There are 8 hidden switches. A switch that is on adds its own fixed numbers to the row, and there is some noise. The rows also spread widely along 9 directions, which tell nothing about the answers.
(in the rows, 128 means zero)
Some rows, each with its switches (1 for on, 0 for off) after it:
[134 135 125  86 145 135 127 115 135 104 137 120 132  92 141 125 190 174
 150 110 105 132 201 128 166 121 163 114  89 152 138 127 135] => 1 0 1 0 0 1 0 0
[129  88 172 103  90  97 129 178 136 145  86 133 134 101 150 128 169 186
  99 128 131  78 151 107 125 108 118 107  91 114 124  37 154] => 1 1 1 0 0 1 0 1
[ 81 115 105 100 146 108 107 121 140 110 128 134 144 106 152 106 171 144
 121 121  71 177 167 149 110 184  96  93  92 155 142 128 127] => 0 0 1 0 1 0 0 0
[146 108 192 103 106  93 149 190 140  99 108  93 112 138  92 135  95 191
  95 130 117 123 115  93 123 104 126 121 111 100 118  65 160] => 1 0 1 0 0 0 0 0
[143 130 141  94 136 121 135 141 122  64 119 110  96 102  76 161 109 187
 149 148  99 133 145 103 137  84 146 101  98 150 134  97 149] => 1 1 1 0 1 0 0 0
[103  92 121 133 122 125 120 101 116 105  98 128 133  81 100 151 112 189
 124 133 125 132 144 111 125 128 103  95  92 186 123  97 124] => 1 1 1 0 0 0 0 0
[ 98 135  73 103 133 113 115 127 129  75 150 110 139  73 139 142 160 169
 154 109 134 161 211 153 124 121 186 145 111 187 166  98 112] => 0 1 1 1 0 1 0 1
[113 127 112  84 146  96 124 159 161  89 143 128 103 103 131 132 147 115
 150 152  57 159 169 128 115 125 128  97  84 155 156 111 156] => 1 1 0 0 0 0 0 1
[142  82 114 116 137 146 158 120 113 100 116 114 141 109 144  96 131 179
 119 121 158 145 179  95 133 170 111 130  78 141 100 118 140] => 0 1 0 0 0 0 0 0
[156  86 106  83 123 104 164 138 152  95 111 136 111 130 153 132 136 105
 158 171  81 148 156  75 118 125  88  63  56 116 111  66 178] => 1 1 0 0 1 0 0 1
[100 115 105  90 121 103  94 149 127  90 173 131 171 101 146  98 152 190
 113 147 133 132 193 157 127 152 145 176 126 160 137  99 117] => 1 1 1 0 0 0 1 1
[123  84 149  80 126 112 132 117 174 128 107 135 123 138 151 120 159  95
 136 154  50 169 150  85 126 153  71  56  52 109 109 111 169] => 1 0 1 0 0 1 0 0
[ 89 119 154  71 114  93  78 147 122 132 144 153 166 106 141 110 166 198
 108 174  68 100 152 138 114 156  99 104 116 135 131 109 152] => 1 0 1 0 1 0 0 1
[ 93 105 193 105 138  92  78 114 156 141 114  95 111 100  98 145 130 159
 130 137  71 154 148 143 147 140 103 101 103 128 115 116 121] => 0 0 1 0 1 0 1 1
[101 104 137 101 133 115  82  56 137 133 155 116 166 105 123 118 116 176
 152 149 118 148 185 133 152 157  94 130 110 147  87 132 122] => 1 0 1 0 0 0 0 1
[102 122 162  55 141 111  82 131 116 128 135 142 136 100 140 106 177 191
 127 161  56 124 178 123 125 171 128 101  89 140 133 165 129] => 1 0 0 1 1 1 0 0
[ 97 125 184  97 114  93  63 101 161 166 119 112 109 100 106 150 138 146
 152 140  82 130 153 160 152 114 103 111 107 134 116 108 133] => 0 1 1 0 0 0 0 1
[106  75 114 123 135  98 118  90 124 140 108 102 143  94 175 100 144 152
 133  90 154 169 202 137 120 183 102 140  89 134  99  91  99] => 0 1 0 1 1 0 0 1
[ 96 103 123  72 162 108 108  91 155  78 128 116 112 101 111 155 112 120
 174 160  38 207 173  92 107 142 105  63  70 149 130 141 137] => 1 0 1 1 1 1 0 1
[ 92 121 147  93 149 109  97 120 150 103 140 113 116  90 100 140 125 157
 143 139  64 166 163 130 125 133 115  90  98 156 140 140 140] => 1 0 1 0 0 0 0 1
[ 91 125  96 117 148 104 129 156 158  94 120 117 109  69 147 140 187 126
 134  85  96 171 190 153 116 122 157 104  88 178 181  92 127] => 0 1 1 0 0 1 0 1
[100 111 161  87 112 100  84 117 138 159 148 130 167 119 149  98 152 176
 118 160  97 107 158 139 139 169  97 123 114 125 101 123 146] => 0 0 0 0 0 0 0 1
[118 112 120  80  88  89 117 142 152 141 117 155 148 108 179 141 189 138
 133 180  65  99 159 107 126 130 118  71  85 141 139  72 161] => 1 0 0 1 0 1 0 1

New rows, each followed by its switches (1 for on, 0 for off):
[ 89 110 178 116 127  84 100 149 124 106 143  84 148 119  98 101  92 214
  85  99 140 150 157 145 122 161 129 183 138 130 120 114 106] => 1 0 1 0 0 0 0 0
[ 80 143 171 100 105  83  57 125 152 182 130 126 149  83 142 133 195 177
 122 117  84  95 164 192 149 135 128 121 124 148 143  95 128] => 0 0 1 0 0 0 0 1
[ 71 128 168  95 154  77  69 143 123 103 157  97 125  91  93 108 115 197
 122 107 109 165 185 173 111 149 137 180 131 149 139 133  98] => 1 1 1 0 1 0 0 1
[ 82 108 116  81 130 107  79 125 140  99 171 144 181 111 134 104 141 175
 113 179  82 146 172 135 120 171 106 126 117 157 128 134 134] => 1 0 1 0 0 0 1 1
[123 126 169  74 104  84  80 126 139 143 127 122 132  95 136 152 184 186
 146 168  79  87 180 139 167 108 162 121 110 137 126  93 117] => 1 0 0 1 1 1 1 1
[128 119 157 106 138 113 123 123 103  87 120 106 127  92  90 142 124 229
 131 135 116 117 165 105 152 115 159 120 110 157 123 123 119] => 1 0 0 0 1 1 0 0
[ 99  99  90 146 104  89 153 140 130  72 113 115 158 105 126 141 125 182
  96 108 145 147 158 112 120 128 140 129 117 171 147  52 117] => 1 0 1 0 0 1 0 0
[124 141 151  90 122  94 132 177 161  90 122 103  82 115 108 150 152 134
 139 116  82 155 157 132 133  88 168 115  94 134 164  90 146] => 0 1 1 0 0 1 0 0
[ 99  89 127  84 115  89 102 113 181  99 138 139 136 130 122 148 127 106
 144 200  42 167 146  96 130 133  91  69  81 135 119 103 153] => 1 0 1 0 0 1 1 1
[ 89 134  98 104 128 140  98 122 109  91 129 150 151  68 117 139 177 206
 133 146 102 115 176 143 137 122 156 106 108 205 162 128 126] => 0 1 1 0 0 1 0 0
[100 100 139 109 162 109 108 110 133 113 122  94 104  70 122 128 119 157
 146 106 109 172 194 130 122 152 128 130  88 162 128 139 105] => 1 1 0 1 0 0 0 1
[146 104 103 120 115 112 170 127 162 112 106 112 121 124 154 137 157 116
 135 125 105 152 150 101 142 140 111  75  73 132 122  74 155] => 0 0 0 0 0 0 0 0
[129 120 122 120 148 103 176 213 156  42 105 100  74  75  91 178 134 152
 118 125  64 151 138  97 114  84 173  65  88 183 189  84 150] => 1 0 0 0 0 0 1 1
[110 110 188  76 125 109 119 205 125 113 117 110 115 102 106 128 119 198
  93 154  76 117 120 101  90 145 129  90 108 120 145 123 161] => 0 0 0 1 0 0 0 1
[ 98  99 136 135 155 147 126 115 116 101  98 105 133  71 100 131 127 208
 108 100 121 151 152 115 125 158 112  89  94 177 134 142 122] => 0 0 1 0 0 0 0 0
[ 93 123 180  77 170 124  68  79 152 141 135 111 112  75 111 131 161 160
 167 123  61 157 199 136 158 137 115  96  79 152 121 184 125] => 1 0 1 0 0 1 0 1
[117 104 134 106 155 164 112  84  96  88 138 107 144  89  88 117  98 222
 138 134 150 152 179 116 142 152 123 133 101 170 105 167 127] => 0 1 1 0 0 0 0 0
[141 117  74 100 125 121 171 135 154  84 128 106 135 121 173 129 164 122
 140 107 117 174 178 116 124 146 142 104  82 140 145  75 148] => 0 0 1 1 0 0 0 0
[113 109 110 117 140 140 106 100 123 119 128 124 135  76 130 122 169 176
 138 136 115 136 188 144 159 155 131 120  92 185 128 144 112] => 0 1 0 0 0 0 1 0
[ 66  91 132 134 118 110  92 114 112 103 114 123 160  96  97 126 100 207
  99 132 135 152 155 125 113 156 111 137 115 177 128 121 104] => 0 1 1 0 0 1 0 0
[120 109 133  83 154 156 124 138 105 111 137 134 155  97 139  83 161 206
 108 144 103 121 171 107 127 185 117 105  86 146 122 170 153] => 0 0 0 0 0 0 0 0
[110 134 173  65 161 117 105 165 135 104 142  99 112  77 129 117 173 187
 131 100  85 149 198 132 125 135 170 126  98 135 158 151 129] => 1 0 1 1 0 1 0 1
[122  68 136 110 136 138 141 122 125  85  99 110 132 105 109 138  97 182
 110 151 106 163 137  74 113 160 100  85  80 151 111 121 133] => 1 0 1 1 0 0 1 0
[112 108 136 110 110  83 145 167 134  64 104  94 108 130  88 168  75 163
 113 142  91 171 107 100  94 121 131  97 112 133 144  65 144] => 0 0 1 1 1 0 0 0
[122 114 171  81 129  89 143 202 165 112 106  93  98 113 143 133 165 135
 115 100  87 153 155 114 106 122 154  99  90 104 160  73 153] => 0 0 1 1 0 1 0 1
[101 103 137 104 134  85 122 120 159 105 129  93 117 127 129 125 107 125
 128 104  99 204 164 127 114 162 109 132  95 129 126 107 120] => 1 0 1 1 0 0 0 0
[154 104 107  88 148 145 165 122 125  82 102 111 112  82 140 156 162 160
 166 142  94 146 179  75 130 121 149  52  65 149 132 108 151] => 0 0 0 1 1 1 0 1
[139 127 160  65 144 116 127 175 137  63 148 107  97 113  85 136  94 173
 143 162  90 145 152  98 120  97 142 118 101 126 133 119 169] => 1 1 1 0 0 0 0 1
[114  99 132 115 148 121 143 170 122  84 127 105 140  92 143  91 169 202
  88  93 134 139 198 122 139 164 164 158 103 154 144 127 109] => 1 0 0 0 0 1 1 0
[125 121 107 103 103 101 152 171 125  46 115 123 121 122  90 165 111 179
 126 163 106 136 134  97 113  87 154 101 108 152 153  59 152] => 0 1 1 0 1 1 0 0
[ 87 157 128  98 111  71  84 144 165 111 139 109 106  80 127 169 172 140
 153 114  83 148 185 180 133  88 188 137 123 170 182  82 111] => 0 1 1 1 0 1 0 1
[136  89 139 122 143 114 168 154 133  54 102  97  89 110  79 147  85 162
 133 128 116 170 150  72 119 109 142 107  80 149 132 103 138] => 1 1 0 0 0 1 0 0
[100 129 157  90 132 118  90 139 121 126 130 112 138  67 126 133 158 217
 124 120 103 110 176 144 127 131 152 119 119 162 148 122 125] => 1 0 1 1 0 0 0 1
[115 100 140 108 132 123 138 160 120  47 111 110 122  91  74 172 102 204
 118 172  89 142 133  81 119 103 151  74 105 161 144  98 146] => 0 0 1 0 1 1 1 1
[105 119 135  88 140 104  94 111 139 129 144 128 130  85 139 118 173 160
 149 133 102 131 206 138 149 138 137 130  93 158 129 131 124] => 1 1 0 0 0 1 0 1
[134 118 169  69 133 113 121 146 134 124 118 128 130 120 147 106 186 172
 128 127  84 124 174 115 144 140 126 104  82 109 118 111 147] => 1 0 1 0 1 1 0 0
[ 89 159  95 101 122  82 112 157 158 102 147 133 128 105 132 143 177 132
 130 140  48 144 153 167 126 128 147 101 111 175 181 103 137] => 0 0 0 0 0 0 0 0
[147 103 171  64 153 141 142 162 112  79 104 110  88 108 104 125 117 187
 135 139  90 149 151  81 109 133 123  95  68 119 121 133 155] => 1 1 1 1 1 0 0 0
[116 111 123 123 143  88 133  80 158  84 115  81 101  93 103 176 118 138
 174 107 105 185 183 116 150  94 142  98  93 159 122  81 114] => 1 0 1 0 1 1 0 1
[130  61 151  98 124 106 154 169 124  89  88 132 113 116 111 133  88 164
 110 177  89 137 117  54  84 141  67  65  69 122 106  77 169] => 1 1 0 0 1 0 0 1
[ 99 118 180  82 108  72  83 132 169 147 118 122 120 130 111 151 133 127
 137 170  43 139 123 135 125 124  84  74 101 111 120  83 156] => 0 0 1 0 1 0 0 1
[109 122 185  44 165 110 101 147 163 102 140 113  97 123 105 123 142 124
 153 158  19 183 160 111 120 141 112  74  72 104 132 160 168] => 0 0 1 0 1 1 0 1
[102  89 157  76 135 100 107 125 157 119 125 115 131 116 146 120 133 134
 133 142  77 174 169  98 108 164  98  95  79 117 117 124 145] => 1 0 1 1 0 1 0 1
[ 88 104 172 127 118  81 108 178 110  95 115 102 124  94  89 115 105 219
  79 105 141 129 154 131 113 135 151 176 124 154 141 104 103] => 1 1 0 0 0 1 0 0
[ 91 118 132  72 129 100  86 112 143  95 163 121 139 117 105 140 102 155
 150 191  62 163 159 111 117 146 127 109 112 149 126 151 142] => 0 0 0 1 0 1 0 1
[106  80 166 105 111 100  93 115 125 145 114 125 164 103 134 120 143 203
 103 151 116 107 156 122 138 156  87 116 109 126  90  88 124] => 1 0 1 0 1 0 1 1
[ 89 140 154  82 136  86 103 153 182 101 139 110  96 132  96 145 127 105
 135 149  26 188 125 136 117 129 114  87  96 133 156 128 158] => 0 0 1 0 0 0 0 0
[149 119 146  82 128 116 132 117 165 132 129 112 119 110 150 135 173 135
 156 134  89 122 174 117 160 110 123  84  78 117 115  84 164] => 1 0 1 0 0 0 0 1
[ 97 114 128 109  92  79  81  82 165 159 124 122 146 112 148 147 170 135
 140 145  88 134 166 162 161 141 111 119 109 152 117  81 106] => 1 0 1 1 0 0 1 0
[100  60 118 140 108  85 159 172 138  89  68 124 110 112 122 148  86 140
  92 133 101 169 113  81  68 153  84  84  80 154 138  62 135] => 1 1 0 1 0 0 0 0
[ 92 101 147  94 135  73  77  87 145 154 130 124 138 100 154 103 170 140
 150 123  99 151 210 157 146 161 103 145  92 136 108 117 100] => 1 1 0 0 1 1 0 1
[128 102 109  78 146 139 103 108 118 115 144 140 159  83 166  96 197 187
 142 143 122 124 217 136 149 158 125 129  88 152 111 121 127] => 1 1 1 0 1 0 1 1
[ 88  92 143 103 124 106  82 110 151 159 129 137 160  93 158 111 189 156
 115 153  82 129 179 139 146 172 104 104  90 150 122 129 121] => 0 0 0 0 0 1 1 1
[122 148 119  74 142  79 128 158 165  71 146 124  90 109 120 156 164 122
 167 160  25 159 173 122 132  88 166  78  88 151 167 102 157] => 1 0 0 0 1 1 0 1
[135 131 165 102 123  96 134 155 160 121 105 114  90 111 109 157 150 147
 131 139  56 116 132 116 146 102 130  77  90 139 143  96 154] => 1 0 0 0 0 0 0 0
[121 115 150 117 111  87 150 180 174 109  94 100  99 108 126 167 157 126
 123 107  82 141 141 113 123  90 142  73  86 128 158  45 157] => 0 0 1 0 0 1 0 1
[131 137 192  50 130  85  97 171 161  99 164  94 112 136 118 121 155 162
 135 152  75 144 172 140 153 115 166 143 115  87 127 113 145] => 0 0 1 0 1 1 1 1
[ 99 120  81 115 156 130 141 189 130  53 133 118 122  60 128 132 170 172
 114 104 107 160 184 142 105 132 168 115 101 199 191 107 127] => 0 1 1 0 0 0 1 1
[107  90 185  86 110  95  97 151 145 101 134 114 142 126  93 133  98 190
 105 178  94 130 138  96 131 127 115 121 113 120 110 108 144] => 1 0 1 0 0 1 1 1
[ 82 116 120 137 141  83 114 112 153  92 117 103 112  73  97 169 119 155
 143 118  84 163 170 128 134 112 142  98 104 192 154 109 107] => 1 0 0 0 0 1 0 1
[143  78 160  69 131 141 104  94 134 134 139 132 154 133 152  80 160 166
 133 159 127 132 199 100 168 166 102 142  70 105  69 142 138] => 1 1 1 0 0 1 1 0
[153 100 122 100 149 121 174 126 154  81 108  86  93  97 132 156 129 130
 165 115 107 171 187  74 136 108 156  82  64 140 127 100 145] => 1 0 0 1 0 1 0 1
[113 121 176  79 130 125  80 102 141 141 121 135 109 104  98 141 141 165
 151 170  60 118 148 125 150 122  97  87  87 145 116 142 150] => 1 1 1 0 0 0 0 0
[ 94 115 111 100 132  83 112 126 163  46 161 116 127 114  74 167  86 148
 145 199  59 174 153 104 132 108 149 104 115 179 139 125 132] => 1 0 0 0 0 1 1 1
[103  86 133 126 105  91 107  98 148 112 122  96 140 130 109 142  83 154
 119 160 116 170 140 115 135 166 105 128 112 144  99 103 110] => 0 0 0 1 0 0 1 0
[113 102 221  71 126 110  98 201 142 121  99 105  85 118  91 128 119 175
  93 144  73 137 116 117 106 141 124 118  95 107 136 124 145] => 0 1 1 1 0 0 1 0
[135 107 127 100 131 115 129 119 146 123 124 110 127  99 158 121 176 153
 130 122 102 144 187 131 154 154 142 119  89 146 127 115 116] => 1 0 0 1 0 0 1 0
[112 143 103  61 135 113  88 114 129  94 184 147 154 117 138  98 170 167
 151 166  91 134 208 143 150 143 155 156 104 161 133 152 130] => 1 1 0 0 0 1 0 0
[105  61 128 140 139 112 142  96 112  92  93 108 146 104 114 120  98 193
 113 124 136 161 165  80 122 172  92 109  86 150  93 114 109] => 1 0 0 0 1 1 0 0
[120 132 136  69 148  93 120 131 171  92 167  95 126 123 143 107 154 126
 156 114  93 181 209 132 144 130 150 143  97 118 130 119 137] => 1 0 1 0 0 1 0 1
[137  94 206  73 154 138 113 138 131 124 119 106  98 101  94 120 108 179
 142 142  97 135 157  91 127 131  98 100  76 110 100 144 161] => 1 1 1 0 0 0 0 1
[133 147 126 108 110  81 129 115 181 111 134  99  94 131 109 174 135 109
 162 145  70 150 145 138 165  88 147  96 104 141 138  81 149] => 0 0 0 0 0 0 0 0
[ 75  76 142 146 121  77 126 141 155 111  92 104 126 102 110 145 100 145
 100 119  94 169 133 106  99 150  98  88  96 154 135  88 124] => 0 0 0 0 0 1 0 1
[108  90 151 129 103  75 146 212 142  91  93 117 125 110 118 138 140 179
  69 127 100 120 127 109 118 129 143 114 106 147 155  66 130] => 1 0 0 0 0 1 1 0
[129 146 137  77 111 102 103 121 123 109 159 125 151 124 130 120 168 198
 138 166 100 103 178 137 166 127 162 138 118 129 122 114 138] => 0 0 0 0 1 1 0 0
